The rows are grouped in 3 ways, from coarse to fine. Each group lies inside one group of the grouping before and may be the whole of it. The rows also spread widely along 10 directions, which tell nothing about the answers.
In the rows, zero is written as 128.
Some rows, each with its group in each grouping after it:
[127 115 124 124 133 146 122 130 142 143 105 133 108 118 133 152 136 115
 159 140 130 126 139 147 115] -> q_320 tima viza
[131 120  83 100 123 129 122 122  77 143 118 123 143 132 124 155 133 148
 120 158 149 166 159 121 123] -> q_623 dun viso
[124 139 145 163 168 128 152  88 136  97 195 127  71 145 161 127 132  95
 128 127  71 111 130 130 170] -> q_14 Viko Tusif
[ 64 146 178 107 143 110 139 114 154 119 161 113 121 138  91 133 139  95
 143 149  99 172 132  99 144] -> q_626 vomol Mas
[142 138 130 121 119 156 114 132 159 140 118 143 114 114 156 140 142 113
 157 121 120 133 129 133 121] -> q_14 nupa Rilat
[147 134 110  86 104 118 105 165 122 108  94 206 127 103 110 143 159 146
 168 106 125  79 129 141 167] -> q_623 tutob Moru
[ 98 137 141 137 143 162 140 105 165 144 165 117  97 157 137 132 133 119
 170 108  99 128 143 149 126] -> q_587 Gepes nafi
[117 121 130 143 145 158 131  95 135 152 117  97 118 134 119 135 141 114
 146 165 142 154 155 155  94] -> q_14 bar Naf
[112 110 141 121 133 111 124 134 146 146 104 113 158 133 120 149 162 127
 112 152 148 106 136 109 123] -> q_14 Viko tida
[125  82 149 154 123 142  99  96 164 163  90 108 119 114 133 134 143 131
 111 153 155  94 120 131  63] -> q_14 nupa sipe
[ 79 154 151 132 131 144 137  65 129 131 210 124  65 163 123 111  97 137
 136 106  78 159 134 118 125] -> q_587 zut Siped
[109  80 187 182 187  73 150  99 132  77 123  91 105 114 113 124 140  78
  77 189 123  99 105 122 116] -> q_320 tima Zutag
[121 153 133 165 174 127 179  96 106  68 163  98 101 131 126 119 130  83
 147 164 110 170 151 152 165] -> q_587 Gepes lan
[ 64 143 108  85 118 143 103  73 108 105 108 175 126 142  59 145 177 156
 188 172 138 113 163 107 159] -> q_623 dun Kop
[120 112 162 127 155 105 136 133 155 129 129 132 116 121 122 134 149 109
 113 151 113 129 131 123 117] -> q_14 nupa Litul
[159 170 147 102  74 145 135 142 112 121 125 131 131 113 104  88  81 133
 154  76 123 156 143 144 170] -> q_320 tima muza
[ 78 111 110  79  88 139  65 137 147 181  97 162 155 143 108 161 159 164
 145 138 143  99 126  83 108] -> q_623 Neke Gamun
[173 138 134 155 146 145 161 141 131 136 137 116 110 124 150 126 122 114
 137 112 115 126 152 188 130] -> q_14 bar gatav
[100  99 129 183 124 125 112  98 147 139 128  69 156 138 159 171 173  92
 121 155 148  79 121 114 131] -> q_626 mivu digi
[164 122  75 150  95 123 130 129  68 133 132 127 174 133 131 157 141 164
 102 112 150  91 158 140 173] -> q_626 vomol tol
[128 120 154 120 167  92 153 180 162 117 139 147  96 111 158 155 150  89
 130 135 100 140 104 130 115] -> q_587 zut geb
[174 132 133 160 129 150 126 123 122  89  93 127 100  90 155 130 142 105
 163 130 145  93 114 161 136] -> q_320 Selo kepop
[138 120 190 145  95 113 117 100 137 109 116 115 110 111 116  86  86 140
 112 102 142  88 118 149 122] -> q_623 dun Gefis
[177 120 117 123 138 112 139 180 119 123 125 157  99 101 164 140 118 113
 121 112 105 137 106 136 133] -> q_320 Vefu Guf
[141 147  74 104  90 159 108 140 117 143 137 153 132 122 179 155 144 126
 163 118 121 166 121 100 133] -> q_587 Gepes Dala
[140 113 138 117 102 142 123 149 137 209 130  71 142 142 147 120  73 145
  96  93 142 165 139 147  87] -> q_623 Neke bome
[156 177 150 163 115 124 150 123 124  50 128 138 119 106 115 113 145  97
 186  92 122  75 157 187 220] -> q_626 mivu kipo
[128 110 136  80 175  81 154 176 112 169 171 186  79 119 106 147 110 152
  83 130  77 200 137 124 103] -> q_626 vomol Kuzod
[ 72  74 174 125 138 104  74 102 171 140  66 127 118 109  87 139 161 126
 126 190 163  87  98  92  58] -> q_623 Neke pez
[ 78 161 153  55 120 152 106 164 184 111  81 189 125 110  93 151 192 101
 236 134 123 124 125 101 156] -> q_320 Selo kepop
[148 155 148 124  80 124 124 112 110 113 120 144 145 120 100  88 109 151
 126  85 136  96 145 131 171] -> q_14 Viko Tusif
[ 96 150 123 113  90 159 119  97 126 148 167 112 131 160 127 128 115 126
 148 106  99 141 140  97 161] -> q_320 tima muza
[181 123 123 198 126 127 133 105  99  83  80  98 128  85 129 129 145 110
 143 140 174  77 145 194 150] -> q_626 mivu digi
[107 116 141 132 136 111 110  87 115 121 140 159  72 109 100 130 130 140
 129 145 113 132 123 114 118] -> q_626 mivu digi
[117 124 157 125 138 121 142 143 145 140 163 115 113 140 152 136 123 108
 113 110  97 126 109 111 135] -> q_320 Selo kepop
[151  83 160  92 162  64 131 191 133 157 128 129  92  91 165 142  94 108
  54 159 117 206  84  97  58] -> q_623 dun viso
[185 104 140 145 155  82 125 140 110  90 112 154  84  73 161 128 129 110
  81 171 129 130  84 112 109] -> q_14 Viko tida
[130 169 143  65 112 131 139 188 148 139 124 169 144 120 108 128 143 113
 174 108 112 166 149 131 160] -> q_14 bar Naf
[113 147 167 135 156 125 178 138 145 118 153  95 118 155 102 109 110 103
 142  96  96 128 159 169 165] -> q_320 Vefu Guf
[134  83 174 131 183  65 131 169 159 113 101 155  79  74 126 153 156  92
 109 169 122 135 101 134  89] -> q_626 mivu kipo
[141 154 119 111  68 157 110 117 113 160 144 145 139 135 135 116 109 149
 137  95 118 138 138 114 133] -> q_14 bar gatav
[113 148 166  84  78 150 116 143 166 162 115 123 135 119 113  98  97 129
 163  91 137 181 122 119  98] -> q_587 Gepes nafi

New rows, each followed by its group in each grouping:
[123 107 146 136 136  76 129 129 108 115 151 157 110 118 110 137 136 139
  89 129 109 107 126 113 142] -> q_626 mivu kipo
[126  71 136  98 177  92 117 154 117 164 138 159  67 103 151 159 125 128
  66 176 104 186  78  73  51] -> q_320 Selo kepop
[124 132 104  97 103 126 125 174 135 149 118 135 174 131 146 153 153 125
 139 118 136 147 131 104 133] -> q_587 Gepes Dala
[144 133 120  76 149 131 112 153 127 126 102 183  79  76 132 144 147  95
 162 190 120 226 110 107  87] -> q_14 bar Naf
[134 116 175  92  73  91  99 185 156 164  86 156 148  86 105 119 114 140
 114  87 147 122 104 111 105] -> q_626 mivu digi
[144 112 126 149 138 113 139 123 123 127 159 117 128 137 155 137 139 117
  83 136 111 115 130 116 139] -> q_14 nupa sipe
[155 126 130 146 129 128 130 139 133 105 150 141  91 112 183 139 126  91
 139 115  93 114  98 125 151] -> q_320 tima Zutag
[118  76 154 169 147 109 121 145 180 161 102 109 134 123 140 168 172 119
 122 126 143  48 133 163 100] -> q_626 mivu kipo
[121 114 106 163  85 119 125  77  67 132 167 101 164 153 131 115 102 161
  68 123 139 122 133  90 139] -> q_587 Gepes lan
[163 155 122 150 131 123 163 117  70  73 125  92 148 118 126 120 131 102
 123 143 146 137 144 146 185] -> q_320 Selo kepop
[118 124 131 117 139 132  90 102 127 114 103 143  77  95 127 133 128 111
 148 186 133 164 103 109  95] -> q_623 Neke Gamun
[124  80 142 142 109 108 119 110 118 177 134  99 141 150 126 128  97 174
  60 110 145  88 138 136  93] -> q_623 dun Gefis
[ 84 134 161 173 127 162 128  46 161 118 145  97 128 167 100 113 145 129
 147 115 122  55 167 151 151] -> q_14 nupa Rilat
[127 132 136 164 181 105 150  81  99  46 168 139  64 125 138 134 139  97
 130 167  95 104 131 138 171] -> q_623 dun viso
[107 117 124 119 157 141 107 101 143 124 137 130  64 117 171 160 139  91
 154 182 109 171 107 107  95] -> q_623 dun viso
[144 164 154 144 112 149 129 109 125  62 107 135 112 101 124 110 141  99
 186 119 134  90 121 147 181] -> q_320 Selo kepop
[120 147 182 166 124 100 149 113 137  82 154  88 142 124 130 119 124  78
 116 131 117 122 119 126 173] -> q_626 vomol Kuzod
[127 119 144 153 122  96 149  85  70 121 169 125 126 146  70 104  95 176
  71 108 118 109 158 141 151] -> q_626 vomol Mas
[ 98 123 161 131 137 180 121  92 198 188 145 108  80 149 137 127 123 128
 167 108 101 134 148 161  83] -> q_14 nupa Litul
[166  92  90 128 139 122 141 135  81 193 153 143 120 146 128 139 110 182
  67 116 121 134 162 155  93] -> q_14 bar Naf
[113 112 175 141  80 140 107 107 164 189 154  90 117 135 137 116  76 146
 101  80 121 128 111 126  89] -> q_626 vomol tol
[ 99 149 134 153 119 140 123  59 112 118 194 112  79 143 139 126 113 115
 138 122  86 147 127 110 159] -> q_626 mivu digi
[132 176 197  81  58 134 131 141 151 140 101 112 169 114  68  61  81 137
 145  74 147 168 157 143 144] -> q_14 nupa Litul
[123 102 126 149  95 102 103 109 104 123  98 119 166 113 109 144 158 141
 107 145 167  83 135 114 133] -> q_626 mivu kipo
[148 140 158 165 132 116 172 118 115 113 158 100 116 139 114  96  92 142
 106  81 127 107 154 187 142] -> q_587 zut Siped
[169 175 136 126 115 125 137 160 114  67  78  81 162  87 141 121 140  58
 171 156 168 169 129 144 174] -> q_623 Neke pez
[134 142 123 160 156  90 139  93  78  54 168 131  86 103 143 138 144  82
 114 179 100 158 110  99 176] -> q_626 mivu digi
[132 146 124 111 109 132 120 130 121 131 157 170 121 131 132 129 135 131
 138 112 103 121 130 113 153] -> q_14 bar Naf
[112 124 126  72  86 134 109 157 135 180 114 163 150 130 102 123 123 171
 135  93 139 148 135 105 100] -> q_587 Gepes nafi
[113  61 134 117 153 104  89 140 146 187 101 143  94 117 127 156 129 155
  86 167 134 121 106 111  42] -> q_623 Neke Gamun
[141 129 126 148 111 113 125 119 109 105 143 140 129 115 131 139 137 127
 122 126 122 107 121 124 158] -> q_626 vomol Mas
[ 82 116 143  64 132 125 101 128 153 150 114 188  86 124  92 144 146 152
 164 144 113 141 133 109 102] -> q_623 dun Gefis
[123 135 145 128  70 114 106 128 124 109  90 122 190 108  92 128 143 133
 134 125 169  94 128 112 161] -> q_626 vomol tol
[ 76 137 172  88 153  85 160 158 155 129 193 137 125 172 116 139 132 115
 116 107  72 125 144 111 178] -> q_623 dun Gefis
[122 139 150  97 126 103 131 177 149 117 115 160 141 106 107 151 156 112
 152 127 123 131 127 122 158] -> q_626 vomol tol
[112 129 126 128 102 129 138 100  93 188 160  73 147 157  99 119  88 160
  88 103 133 176 171 135 123] -> q_626 mivu digi
[ 96 144 165  94 102 113  97 131 163  97  88 151 149  96 115 129 171  85
 161 165 140 136 101  63 145] -> q_14 Viko Tusif
[105 101 152 157 127 141 107  78 152 135 146 146  75 131 130 118 123 146
 136 118 114  86 108 124  88] -> q_587 Gepes nafi
[151 106 133 160 121 121 123 105 115 119 136 119 107 126 160 131 116 137
 105 122 131  83 123 148 130] -> q_623 dun Gefis
[136 159 127 116 129 160 143  91  96 130 134 133  99 128  90 104 109 140
 154 138 120 184 170 158 124] -> q_14 bar gatav
[134 112 137 149 130 110 146 117  93 142 175  74 132 146 161 131 101 115
  58 130 115 151 113  96 129] -> q_320 Selo kepop
[132 121 146 133 128 115 139 144 148 129 157 148 111 147 149 136 127 139
 127  82 100  62 137 157 162] -> q_623 dun Gefis
[136 147 135 142 111 136 133 110 116 116 146 116 136 130 141 124 132 104
 128 138 114 139 130 117 146] -> q_14 bar gatav
[129 136 112 109  60 167  97  97 110 175 151 137 110 138 138 117  77 163
 134  81 113 141 131 113 120] -> q_320 tima viza
[156 136 141 118  96 123 129 192 168 108  86 194 154 110 120 126 164 143
 186  60 141  26 136 169 171] -> q_587 Gepes nafi
[181  99 135 186 142  79 160 134  93 106 195 124 109 131 182 115  93 132
  41  95  98  91 102 129 142] -> q_587 Gepes nafi
[151 137 124 140 151 121 153 140 122  98 166 158  88 121 158 129 132 112
 139 112  95 128 123 140 152] -> q_587 Gepes nafi
[131 145 120 119 153 153 151 121 111 132 148 116  95 136 138 137 127 116
 150 131 109 167 145 144 139] -> q_320 Selo kepop
[ 86 182 166 138  87 174 136  64 132 123 195  62 118 169 137  97  89  99
 155  92  95 157 129 104 173] -> q_320 Selo kepop
[104  96 186 162 173  96 148 107 151 154 188  88  73 135 142 133  94 103
  64 145  84 164 104 122  83] -> q_626 vomol Kuzod
[159 129 144 150 161 110 138 106 110  67 133 154  60  96 132 117 121 106
 136 142 102 111 113 164 150] -> q_623 tutob Moru
[128 170 133 104 128 132 155 164 136 131 156 129 133 128 134 147 135  97
 162 112 100 182 150 141 172] -> q_626 vomol Kuzod
[119 134 156 144 207  79 167 140 133  40 145 185  79 106  92 153 183  94
 156 166  88  88 139 154 194] -> q_626 vomol tol
[117 147 114 156 130 139 166  95 103 130 178  79 132 170 136 135 120 127
 121 112 115 136 164 154 152] -> q_587 zut geb
[166  79 159 118 144  85 140 192 142 157  76 185 111  94  86 121 121 188
  96  84 157  68 139 192  70] -> q_587 zut Siped
[124 126 128  73 108 130  90 105 105 138 118 214  56  98  87 114 102 182
 149 127 116 148 120 120  99] -> q_623 dun Kop
[103 156 136 103  88 125 136 103 105 138 205 125 127 178 127 109  88 156
 112  76  88 131 151 110 183] -> q_623 dun Gefis
[124 103 146 140 120 105 123 120 131 149 116  97 160 129 131 126 132 123
  79 144 146 118 128 102 117] -> q_14 Viko Tusif
[123  96 112 176 126 132 116  72 105 155 151  90 107 138 146 152 129 140
 101 142 130 113 141 138 105] -> q_626 mivu kipo
[ 96  93 141 102 120 142  94  94 137 174 123 168  68 122  97 131 103 165
 133 130 112 137 125 115  66] -> q_320 tima viza
[125 104 136 147 172  98 157 129 121 119 136 123 104 126 124 146 141 125
 101 148 123 124 135 146 105] -> q_587 zut geb
[178 127 138 127 139  68 154 167  87  74 137 178 117 105 114 114 119 136
  93 102 107  82 128 155 187] -> q_623 tutob Moru
[169 122 137 126 142 120 137 172 140 114  59 104 144  87 129 137 144  95
 153 147 162 135 135 186 123] -> q_623 tutob Moru
[185  67 145 167 155  43 147 153  77 112 130 161 130 103 126 124 125 151
   7 148 129  75 109 124 107] -> q_14 bar gatav
[135 105 130 112  85 120 105 155 139 162  95 139 159 109 130 129 124 152
 110 108 159 122 112 111  86] -> q_587 Gepes Dala
[125 136 145 128  80 149 105 136 162 157 122 105 164 130 169 140 140  94
 141 127 130 133 108  95 118] -> q_14 bar gatav
[140 127 140  87 122 113 126 175 134 127 100 135 129  93 139 138 130  89
 134 145 126 186 105 101 120] -> q_320 tima Zutag
[167 115 119 138 112 122 123 135 108 135  95 120 152 102 140 127 132 130
 105 133 157 121 134 134 125] -> q_14 Viko Tusif
[ 81  82 123 162 144 107 135  91 127 144 157 114 152 186 114 161 161 163
  92 127 127  17 160 137 153] -> q_623 dun Kop
[183 107 139 149 118 100 162 180 112 186 161  99 145 132 152 129  78 151
  51  66 122 130 143 175 118] -> q_626 vomol Kuzod
[ 99 136 121 127 115 146 115  85 119 158 160 125 101 144 115 139 128 143
 147 116 110 137 151 126 136] -> q_626 mivu digi
[116 115  92 141 142 109 153 126  93 127 139 121 156 155 118 164 167 146
 107 145 137 103 163 135 143] -> q_587 zut geb
[149 141 121 164 102 114 122  82  72  69 130 117 134 100 119 125 129 118
 116 156 144 123 122 117 171] -> q_626 vomol tol
[126 121 106  99  67 149 116 176 150 206 102 107 193 144 153 161 138 150
 135  84 159 125 140 129  99] -> q_587 zut geb
[164  80 105 174 162 143 150 121 120 172 111 114 104 132 130 135 119 177
 108 109 149  92 165 210  72] -> q_587 Gepes Dala
[181 106 109 196 165 115 156 141 118  71 119 145 120 112 166 150 174 112
 138 129 136  37 133 184 163] -> q_587 Gepes nafi
[106 108 117 141 175 143 145 107 126 141 124  86 106 141 123 154 144 106
 136 173 123 160 148 141 106] -> q_320 Vefu Guf
[147 138 110 128 145 113 138 102  78  89 130 168 106 114 105 120 143 139
 124 150 122 125 152 128 165] -> q_14 Viko Tusif
[116 136 141 145 112 135 111 117 153 100 111 134 134 111 125 150 166 106
 172 136 137  86 122 131 159] -> q_626 vomol tol
[222  52  80 208 172 103 133 130  78 114 121 148  74  90 193 160 131 140
  66 148 130  55 105 170 106] -> q_320 tima muza
[119 119 113 169 127 129 129  87 110  92 128 100 154 137 138 141 166 110
 132 162 151  98 131 116 146] -> q_587 Gepes nafi
[168 118 130 118  99 101 108 165 120 107  95 155 138  95 156 137 128 127
 121 118 149  93 108 126 138] -> q_623 dun viso
[105  88 155 139 142  89 124 101 113 153 133 126 104 124  82 128 118 158
  79 141 129 128 142 128  91] -> q_626 mivu kipo
[113 153 161  88  77 136 113 157 160 132  76  77 188 113 129 127 128  87
 166 132 173 162 133 117 134] -> q_623 dun viso
[174 123 112 151 185 121 171 145  96 137 153 109  85 138 133 130 105 136
 110 117 112 134 169 206 135] -> q_623 Neke pez
[ 98 141 146 125 130 108 147 129 127 120 171 125 138 147 110 143 139 117
 125 122  99 130 142 116 171] -> q_626 vomol Mas
[ 92 150 100  77 137 154 148 149 133 165 129 126 149 152 101 151 153 135
 173 129 126 194 181 134 129] -> q_587 Gepes Dala
[121 158 156 137 100 140 108 102 149  93 163 165  81 114 140 125 123 114
 173  98  88 101 102 120 169] -> q_626 vomol tol
[ 99 111 167 179 186 102 173 114 160  99 172  67 122 169 157 151 152  79
 111 146 103  74 145 158 165] -> q_623 dun Gefis
[166 124 130 188 129 119 153 112 101  83 136 118 125 115 147 114 116 121
 116 118 137  91 128 162 155] -> q_587 Gepes lan
[176 126  64 140 124 140 150 169  93 139 127 129 160 126 175 163 145 130
 132 119 142 139 153 153 150] -> q_587 Gepes lan
[105 119 169 117 137  92 152 165 156 121 100  91 186 140 107 143 157 105
 125 137 155 100 155 147 156] -> q_623 dun Gefis
[193  77 109 108 206  57 176 235 112 152 149 167  93 113 180 179 132 130
  61 129  96 140 131 166 115] -> q_623 dun Gefis
[135 156 131 141 143 145 139 111 121  92 126 133  98 106 124 139 145  97
 179 153 122 154 144 158 155] -> q_626 vomol Kuzod
[155 115 104 114 116 161 102 147 148 184 108 159  80  98 156 160 135 144
 177 104 128 141 138 170  90] -> q_626 mivu kipo
[128 144 209  99 104  83 106 138 160  85 121 173  97  83 114  89 112 106
 118 125 112 127  71  72 134] -> q_14 Viko tida
[138  72 148 154 154  98 132 106 118 166 161 116  81 137 132 123  86 160
  50 115 102 105 116 149  81] -> q_623 tutob Moru
[123  90 114 128 124 114 123 111  92 152 130 133 129 136 109 133 122 160
  86 134 129 112 140 115 114] -> q_320 tima Zutag
[159 164 140 134 100 139 136 104 106  99 136 156 112 122 107  86 107 150
 147  79 118  94 157 159 185] -> q_14 Viko Tusif
[151 144 148 108 108 120 130 135 113 114 106 117 125 102 109 103  98 120
 128 121 136 163 127 146 136] -> q_623 tutob Moru
[143 122 130 168  97 115 118 112 115 117 110 109 151 113 127 136 143 127
 124 118 156  76 134 141 154] -> q_626 mivu digi
[132 138 152 153 149 101 155 101 109  82 126  97 140 127 103 114 143 111
 107 161 142 113 148 133 164] -> q_14 Viko tida
[106 133 151 108 121  84 115 130 106  94 122 161 138 124  74 114 133 145
 112 138 129  94 132 104 163] -> q_623 Neke Gamun
[106 167 156 129  99 136 137 111 137  94 130 117 142 131 102 109 132 115
 169 107 137 120 143 138 160] -> q_587 zut Siped
[102  89 141 121 171 103 117 101 129 109 120 187  63 120  97 146 156 154
 132 165 115  82 133 136 111] -> q_623 dun Gefis
